There are 11 hidden switches. A switch that is on adds its own fixed numbers to the row, and there is some noise. The rows also spread widely along 14 directions, which tell nothing about the answers.
Some rows, each with its switches (1 for on, 0 for off) after it:
[  9  20  21   0 -16  11   2 -11 -12  27 -10   9   6 -20   1   9 -22 -11
  -7   9  13   8 -10  15  45  22  14   5   8 -11 -35   8  13   8   7  -9
  -7 -22  -8  22  17   8  -6  -3  -1 -23] -> 1 1 1 0 0 0 0 1 0 1 1
[ -6  -3   7   6  11 -14  -5 -19   1   3 -18  -5  -8 -15  19   2 -21 -17
  -7 -20   3  -8  17  17  12   3   5  16  30 -31 -27   7   1   0   1   6
 -20 -31   9   2  -5  15  10  -2 -15   9] -> 0 1 1 1 1 1 1 1 0 0 0
[-12  15   2 -12  29 -18   9 -10   0  24  -5   1 -39 -16   5 -19  27 -18
  14 -18  -5   9  58   4  15   7  13 -13  32 -14   7  -1   7 -34 -15  12
 -13  -4  22  11 -18  14  -2  24  -5  -3] -> 1 0 1 1 1 0 1 1 1 1 0
[ -9   0 -11 -14  -1  10   7   6 -11  -7  30   4 -17  12 -14 -38  -6  -1
   2  -8 -25   5  35   8 -13  15   3 -10  10  -6 -14  -3  -1  -8 -12   3
  18  -7 -31  17   4   9 -21  -8 -20 -33] -> 1 1 0 1 1 0 1 1 1 1 1
[ -3  -4  16  -2   6 -25   7   0   1 -21  -9  16  -5  12   7  13   5  17
 -20 -12 -31  13  13   2 -17  15 -35   9  27  20 -15  12  19   4 -20   8
 -18 -17   7   1 -23  -4  14   7 -42  -6] -> 0 1 0 1 1 0 1 1 1 1 0
[ 17  17  -7  19  14  -9 -11 -22 -10   7  31  13 -17  24  -3  14  14  18
   3  12 -16  22  -2 -10 -12 -32 -16  11 -12  32  -7 -12  20  -4  -9   3
   3  46 -13 -19  21  -5  -7   1 -25  -7] -> 0 1 0 1 0 0 0 1 0 0 0
[  1  -9 -21  14 -23  -6   4   7   0  -1  19  -2  -8   7  -3  10  -3  -6
  12   4 -19  18   0 -22 -15  -7  -9  22 -14  12   0 -11  -6   8   2   8
  13  -2 -28 -14  22  31  -7 -16 -17 -15] -> 1 1 0 1 1 1 1 1 0 1 0
[ 13   0   8   0 -25   3   8  10  -5  -2   1  20  -1  13  -5  16  -6  12
 -13  12 -19  28 -22 -12   6  19 -15   2  -5  22  -1   8  13  19 -11 -14
   9  -1 -17   8  17  11   1  -1 -21 -36] -> 0 1 0 0 0 1 1 1 1 1 1
[ -8  10   6  -4 -34  -4  -7   6  -2  19   6   3  -1 -18   4 -13  -4   3
 -14  10   6   6  15   8  22  26   2  18  11  -9 -23  15 -13  -7  -5   1
  12 -34   1  22 -12  24   4  -9  -2 -19] -> 1 0 1 1 1 1 1 1 0 1 0
[  5  18   2   1 -37   4 -34  13   8  19  19  -2  21 -20  10 -17  -8  29
 -18  26  17   0 -16   9  -2  -4  16  27 -13   5 -28  16 -22  -8 -10   0
   4 -22   4  34  -3   7  17 -12   7   0] -> 0 1 0 1 0 0 1 0 1 1 1
[  8  30  10  11 -19  16 -38   8  -5  40   4   0  11 -16  11   3   0  12
  -4   9  21  -9  21  -2  28  -1  28  -2 -16 -13 -39   3 -22 -20 -10  22
  15   8   4  35   3  11   0   6   0  -7] -> 0 1 0 1 0 1 0 1 1 0 1
[ 11  12  12   4  17  -4  -5  20  -9  17   2  33 -18 -13  -4  20   8   9
   6  -6   5   1   9  12   4   7  32 -20   8  -6   2  -6   1 -42  -8  16
   3  14  10  12   5  -1 -13  30   0  -5] -> 0 1 0 0 1 0 1 1 0 1 0
[ -6   2 -28   0 -17  -9   2   5   4   3  10  11 -24   3  15 -18   7  15
   4  -5  11   4   1  -9 -15 -25  22  36 -15 -14   6 -14 -19 -11  -1   5
   4 -16   2  -5 -16  18  19 -10  10   9] -> 1 1 0 1 0 1 1 1 0 1 1
[-17  23  19  -3   1 -18  37   1 -25   5  -4  44  -4   4   0  22  12   5
   1   0  -4   2   8  15   4  15   6 -15  33  -2  -7  -9  18 -26  -5  23
 -24   0  -4  -6 -20   1  -5   7  -3   1] -> 0 1 0 0 1 0 0 0 1 0 1
[ -1 -14  -9  -6 -20 -19  14   2  12   0  -7  -3 -21  -7   5  -8   7 -11
   2  -6 -16  23  -3 -21   0   8  -2  25   0   4  24   4   4  10  -5 -13
  12 -28   1  -3  -3  25  13   8  -6 -18] -> 0 0 0 1 0 1 1 1 0 1 0
[  5  -1 -11  -7   0 -21 -12 -17  10  -3  28   7 -42 -13  -8 -11   7   5
  -4  -5 -19  21   5  -5 -19  -3  -6  13   7   0   2   5   0 -24 -17  -9
  10  -1 -13  -4   2  27 -16   6 -17 -11] -> 0 0 0 1 0 0 0 1 0 1 0
[ 20  24  29  13 -24   4   7  16 -35  23 -16  15   6   7  -1  25   7   4
   1  -1  -2  -7  -5   8  45  22  22 -15   4  -4  -6 -10  16  -1   8  21
  34   4  -5   6  19  -3  -8  25   8 -43] -> 1 1 0 1 1 0 0 0 0 1 1
[-18   7  -5 -16 -30  13  31  24 -17   0  20  32  12   1  -7 -15 -24   9
 -19  21  14  -1 -19  24   1  24  17   6   9  -6  -5   3  -3   9  -3  -6
  -3 -21 -23  23   4   6  -8 -25   9 -16] -> 1 1 0 1 1 1 0 1 1 1 1
[  3  -5  -4   4   2  -1  -2  25   9  10  -1  -7   7  -5   3   4  -5  -7
  15  -3 -10   8  -8  -9  -8   1  34  -1  -8   8   4  -9  -8   6  12   5
   4 -13   3  15  18   3  13   5   4  -4] -> 1 0 0 1 1 1 1 0 0 1 1
[-26   5  -8  -7  30   1  26   1 -10 -11   5  41 -19   9   2   9 -18  -3
  -2 -10  14   0  27  15  -9  -1  13 -22  22 -26 -17  -6 -11 -16   2   9
 -29   9  -1   1 -12  15  -5 -11   3  17] -> 1 1 0 1 1 1 0 0 0 0 1
[  0  20  -2   5 -10  28   7 -10 -11  40  -8  20 -20  10   4  -1  -9 -18
   1  10  23  23  36 -13  61   9  10 -11 -11 -20 -24   7  -9   7   2 -13
   8  10  -6  17  16  27  -5  -1  14 -36] -> 0 1 1 1 1 1 0 1 0 0 1
[ -6  10   4  11 -17  14   4  20  -3  20  -9  29  19 -17   5  38 -26  -5
   0  12  24  -2  -9   6  15  17  23  -5   3 -15 -31   1 -12  -8   3  12
 -29 -14  -3  21  14  16   1 -11   1   3] -> 0 1 1 0 1 0 1 1 1 0 1
[-19  15  -4  -6   7 -35  -7 -14  -2  -3  30  10 -19  -9  -1  -5  26  12
 -10   3  -2   1  37  10 -18  -4 -19   1  30   1  -3   6  -9 -35 -20  19
  -7  13   9  -6 -31  14  -6  -1 -13  14] -> 0 0 0 1 1 0 0 0 0 0 0
[ -9  -5 -40  -1   6 -18  -9   2   2 -11  40  -3 -27  -1  -2 -18  11   7
  10  -7  -8  -5  12   2 -42 -29  10  10   8 -15  15 -17 -21 -26 -15  17
  -1  17 -16 -12   5  23 -14 -15 -14  12] -> 0 0 0 0 1 1 1 1 1 1 1
[ -2  19  -1   3   8 -22   4  -9   4  37  14  10 -32 -19   2  22  27 -16
  16  17   8  34  19 -15  10  -7  -3  -5  11  12  19   4   5 -27 -15   0
 -16  28   7  -2  19  36 -12   5  -3   5] -> 1 1 0 1 1 1 1 1 1 0 0
[ 27  13  15   0  13   7  -8  -5 -17   9  -7  16 -19  23  12 -16  -4  26
 -29   0   8   5  -4  24  34  -1   5   3   5  -1   1  11  21  13 -12 -19
  19  14  22  13   7 -22  14  20  -2 -31] -> 0 1 1 1 0 1 1 1 0 1 0
[ 18  -3  11  -2 -14  -4  -5  10 -10 -10   5   8   2   8   2 -16 -16  22
 -26  -4 -14  -7 -29  21  -3  10  11  20   4   4   0   5  14  14  -7  -6
  26 -19  -5  11   5 -15   6   9 -10 -23] -> 0 1 0 1 0 1 0 1 0 1 0
[-17  18  14  -5  16   6  28  -1 -18   9   3  32  -1  20   2 -14  -4   8
  -3  -1 -12  14  35  15   9  19   6  -4  14  12 -35  -6  16  -5   1  11
 -13 -13  -3  14 -26 -15   4  -1 -13 -10] -> 1 1 1 1 1 1 0 1 0 1 0
[-18   0   3   1  -7  -8   6  17   3   1  17  10  31 -21  -3  26 -13   1
  -2  19   1  10 -11   3 -20  12   2   8   3  23 -18   0  -4   2   2  13
 -23  -9  -5  14   2   6   2 -20 -17  16] -> 1 0 0 1 0 1 1 1 0 1 0
[-23   6 -33   1 -24  10  28  -6 -14   5  25   9  -6  10  -5 -13  -9 -14
  11  12  13   5  20  -5   5 -12   0  19  -8 -12 -11 -14 -14  11   8   6
  -3   0 -34 -10  10  27 -16 -36   6 -10] -> 1 1 0 1 1 0 0 1 0 1 1
[  5  20   3  10  14  -1  -3  12   1  37  -6  23 -18  -1  14   6  18  10
  18   1   3  16  18 -10   5 -14  35   3 -11   8  -5  -9  -2 -32  -6  14
 -11   8  16  12  -4   3  13  22   4   6] -> 0 1 0 1 1 1 1 1 1 1 0

New rows. What belongs after each?
[-11 -10 -13   1 -28 -20   7   8   5 -18   3  20 -11 -10   5  10 -14   5
  -7 -10  -4   1 -14   1 -23   2   5  24   9 -21  -7  -3 -22 -11   0  11
  -5 -33 -15 -11 -14  36   3 -14  -2   6] -> 0 1 0 0 1 1 0 0 0 1 1
[ -1  -3   5  13   8  -8   6  24 -10   4 -29  -2  23 -18  14  33 -11 -12
  11 -21  14 -35 -14  16   5  -1  47   1  14 -26   2 -19   1   2  16  32
 -15 -16  19   5  13 -13  11  14   4  16] -> 0 0 0 1 1 0 1 1 0 1 1
[ 25  -4   7   0  39   2 -31   8   8  -5   2   1 -18   3  -1   3 -10   8
 -11 -11 -12  11  -1   9  -1  -3  10 -29   9   1  -4  11  -1   2  -9 -13
   5  25  12  20  27  -6   0  20 -17 -15] -> 0 0 0 0 1 1 1 0 0 1 1
[  6  17 -10   4  -5  12 -13  -5  -7  11  25  35 -23   2   0 -14 -13  29
  -9   7  17   5  -1  15  -3 -16  22  17 -14 -12 -29  -1 -12 -26  -6  -3
   4   5 -11   7  -2   9  -7  -5   4  -4] -> 0 1 0 1 0 0 0 1 0 1 0
[-15   8  -7   9   6 -29   0   5  18  16   2   1  17 -25  17  24  11  -8
   8  17  18   7  -2  -7 -15 -21  11  22   4  17   4  -3 -11  -9   0  17
 -42  -1  23  -1 -10   8  21  -8   4  45] -> 0 1 0 0 1 1 0 0 0 0 0
[ 20   3   8  22   1  12 -30   0  -9 -12   0  13   4  16   9  13 -31  29
 -19  -8  -3  -8  -9  18  -1  -9  -5  15  -2  -6 -52   3  -1  11   3   7
   2  -3  -9   5  13  -6   5 -11 -29 -11] -> 1 1 0 1 1 0 1 1 0 1 0
[ -5   4  -7  -5  -1  -9 -13   1  15 -10  35   5  13  -9   0 -20 -18  22
 -12  19 -12  13 -14  18 -42  -5  -4  24   6  25 -28   7  -2  -7  -8  -3
 -27 -22  -9  16  -7  -1  10 -25 -22  16] -> 1 1 1 0 0 0 1 0 1 1 0
[  6   3 -21  13  -5  -8 -25   2   9  11   0 -10 -24  -6  11   3   8  -2
   9 -20   3 -11  24 -12   1 -15  21  11  -5 -25  -7 -14 -23 -16  -2  20
  12  -5   7   1   0  21   6   6  -3  -1] -> 1 0 1 1 1 0 0 1 0 0 1
[-11   8  -4   9 -16 -19   5   7   6  -5  -7  49 -19   7  18  30   0  36
 -15  -3   8   9  -6  -1 -19   2  -9  25  10  -3 -23   1  -9 -22 -10  10
 -28 -24  16  -4 -34  20  28  -9 -14  15] -> 1 0 1 1 1 0 1 1 1 0 0
[ -1 -10 -16   2 -13  -8 -13  13  18 -24   7  19  -7  12  11  13  -8  34
 -31   2   3  12   4  -8 -21  -3 -31  27 -10  13 -12  11 -18  12 -15  -3
  -7 -10  14   5 -21  12  26 -14 -21   3] -> 1 1 1 1 0 0 1 1 0 1 0
[-13   2  -5  -6 -28  -7  40  15  -8  -1 -21  28 -12  11   7  -3   7  -2
   6  -9  -1   7   0 -11  12  14  15  12   3  -9   9 -12  -1   8   9   4
   2 -34  -1  -6 -22  11  18   2  14 -17] -> 1 0 0 0 1 0 0 0 0 1 1
[ -4  13  -3   7   1   7   5   1  -4  24   5  13  10 -21   6  10 -21 -13
   5  18  34  -5 -10  21  17  -5  27  11   9 -13 -15  -3  -1  -3  10   0
 -28  -7   4  11  21   5  -1 -16  11  13] -> 1 1 1 0 1 0 1 1 0 0 0
[ 10  13   3  -3   1 -26 -10 -22  -5   5   5 -17 -25  -8   8 -11  13  -3
 -22   4   9   4  17  17  29  -4 -25  10  30  -8  16  18   9   8 -15  -8
   6   8  18  -2   6  14  -2   7  -3 -16] -> 1 1 1 1 1 0 0 0 0 1 0
[  2   1 -15   9  15   1  -9 -16   0   6  -7 -24 -12  -2   8  -5  -1 -21
  23 -25 -13  -9  28 -13   2 -22  17   4  -1 -21 -14 -18  -1   3   1  21
  -5   5 -10  -3  14  13  -3   6 -18  -3] -> 0 0 0 1 0 0 0 1 1 1 1
[ -6  13  13   5   0 -13  35   1 -36  -4   3  21  12  26   0  11   7   7
  -7   9  -7  -2  -9  16  11   6  -5  -3  23  16  13 -11  27  17   3  13
   3  19   0 -16   2 -19   1   2  -6 -16] -> 0 0 0 1 1 1 0 0 0 0 0
[ -4   7 -14   0   4  -6 -14  14  -2  -2   1  -3   0  16  24 -36   3  24
 -11 -23   0 -34  24  19 -16 -14  34  20   8 -22 -11 -15 -15 -11 -10  29
   4 -23  17  16 -35 -20  28   3  -3  12] -> 0 1 1 1 1 1 0 1 1 0 1
[-11  11  -8   1 -19 -23 -14 -10  -6   7  24  -5  -8 -20   9 -11   1   3
  -7   5  15 -12   6  19  -4 -10   8  22  22 -26  -8   4 -20 -22  -5  14
   3 -12  -4  -2  -6  26  -3 -16   5  12] -> 0 1 0 1 1 1 1 0 0 0 1
[  5  14  14   8 -21 -26 -17 -10  10  16  -1 -16  16 -23  20  -2   0  10
  -5  12  -5   8 -25   4  -4 -10   8  48   2  18 -20   6   5   4   4   6
 -10 -37   8   6  -9   4  26  -6  -6  16] -> 1 1 0 1 0 1 0 0 0 1 0
[  1  -8 -21   9 -24   6 -19  15   7 -24   4  -3  24   2  17   5 -37  25
 -33  11  30 -22 -24  18 -11 -17 -11  33  -5 -13 -15  11 -24  32  -4   1
 -15 -11  11   8   8  11  25 -31  -4  11] -> 1 1 1 1 0 0 1 0 1 1 0
[ -4  17   4  -4   5  -1   6   8 -10  23  10  19 -13  -2  -2   1  10   0
   5   3   5   7  14   3  14  10  26 -16   6  -2  -1  -7   0 -16  -2   7
   8  11   1  16   4   3  -6   7   4 -12] -> 1 0 0 1 1 1 0 1 0 0 1
[ -6   3 -10  -8 -13  27   4  -1  -7 -16  -1  21   2  16  12 -22 -40  19
 -32   9  35  -5  -4  22  19  -5  -3  16  -2 -26 -29  16 -18  34   4 -23
  -7 -13   1  16  -1   4  18 -29  11 -12] -> 1 1 0 1 0 0 1 0 0 1 1
[ -1   3  -7  -5 -28 -24   3   8   4   7  11 -19   3  -2  11 -43  14   7
   4  -1 -27   2  -6   4 -18   1  22  37  10  10   9  -7   2  -5  -4  10
   9 -51  -4   7 -19  -1  24  -1  -2  -7] -> 0 1 1 0 1 1 1 0 1 1 1
[-12  22  10   6 -36  27   7   6 -13  28   0  25  27   0  11  -3 -38  10
 -13  31  29  11 -12  17  35  15  20  20  -7  -6 -59  11 -13  15  18  -8
 -14 -35  -9  27   1  10  16 -33  17 -11] -> 1 1 1 1 1 1 1 0 0 1 1
[ 21  11  15  11  -1   7 -11  -1  -8   7 -21  10   0  14  13   3 -10  15
  -3  -9  -8   4 -18   5  20   0  16  13  -1   2 -29  -4  15  18   9  -4
   2 -17   4  10   7 -19  21   6 -14 -20] -> 1 0 0 0 1 0 1 1 0 1 1
[  1  17  -6  10  19  -4 -22   3   2  20   6  -4  -1   3  14  -2  22  12
   2   5  15   0  40  -4  10 -25   4   6  -7  12  -7  -2 -10 -10 -11  18
  -7  26  28  10  -9 -12  15   9  -5   9] -> 0 1 0 1 1 0 1 1 0 1 0
[ 10 -10  -2   6   4  12   5  26   1   1 -16  -8  10  27   6  -5  -4  -5
   8 -12 -22   9  15 -20   6   4  18  -9 -18  13   3  -9  -2  28   7   5
  20  -6   2  14  11 -11  21  17  -3 -28] -> 0 1 0 1 1 1 1 0 0 1 1
[  3  -8  -6   3 -18   8   9  16  -2 -18  -5  49 -26  13   5  26 -33  23
 -26   1  14  14 -19   5  -2   8 -11   1   3 -21 -10  15 -17   1  -7 -14
  -5  -2  -7  -1  11  42   0 -12  -2 -16] -> 1 1 0 1 1 1 1 0 1 1 0
[ -8  11 -10   0 -11 -28 -10 -28  14  28   7 -28 -28 -17  14 -19  23 -22
   8   7  -4  23  35 -18  17 -10 -16  20  17  -3   5  14  -7  -9 -14  -3
  -5  -9  11  -3  -3  42   9  -2  -6  -4] -> 0 0 1 1 1 1 1 0 1 0 0
[  6   4   4  -3 -31  -9 -19  -4  12   5  26 -14   6  -4  -2 -34   0   9
  -7  16 -33  21 -11  -4 -15  11 -10  26   5  29 -18  15   5   3 -12 -13
  13 -34 -17  16   1   5   9 -10 -24 -24] -> 0 0 0 0 1 0 1 0 1 0 0
[ -2  14   9 -15  -8  10   1  -8 -15  -3  23  29 -16   9  -7 -22 -16  20
 -27   7  -4  16   6  19   8  19  -7  -1   9  -3 -32  13   4  -1 -10 -15
  12  -5 -21  20  -5   6 -12 -11 -13 -28] -> 1 1 0 1 0 1 0 1 0 1 1
[-23  -9  -3   0   9 -10  27  23 -14 -25   6  33  27   5   3  22 -26  16
 -20   3   7 -15 -17  33 -26  12   5   5  26   1  -8  -4   2   9   2  16
 -32 -13   6   2 -11 -15  10 -18 -13  19] -> 0 0 1 1 1 1 1 1 0 1 0
[  6   3 -25   3   9   6  -2   9  -6  12  -1   1 -30   1  12 -19  -3  -6
  -1 -13  29 -19  22  13  20 -18  34   6  -1 -40  18  -9 -18  -5  -1   5
  13   9  14   2  10  14  -2   8  21  -4] -> 1 1 1 1 1 1 0 1 0 1 0
[-17  10  -3   4  -7  -1   5   5 -13   5  17  34   1  -4  -1  19 -13  14
 -17  16  20   6  10  17   4  11  -6   2  12  -6 -27   7 -14 -14  -5   9
 -16   6  -1   5  -7  19  -6 -17  -7   2] -> 0 0 1 1 1 1 1 1 0 1 0
[  1  -3  -1   8  -4  -1   2  -1  10  16  -7   7  13 -30  12  14 -37 -16
   1  15  24   7 -45  14   3  -9  29  33   5  -7 -16   7   0  13  13 -17
 -39 -31  -2   8  29  12   9 -19   4  21] -> 0 1 0 0 1 1 1 1 0 1 0
[  1  -3  10 -14   4   8   1  26   1 -16 -15  29 -10  16  11  -7 -15  24
 -35  -8  13   1   9  15  13  20   3 -14  11 -13  -2  19 -13  15  -9 -15
   6 -11  25  28 -16  -4  24   7   5 -17] -> 1 1 0 1 1 1 1 0 0 1 1
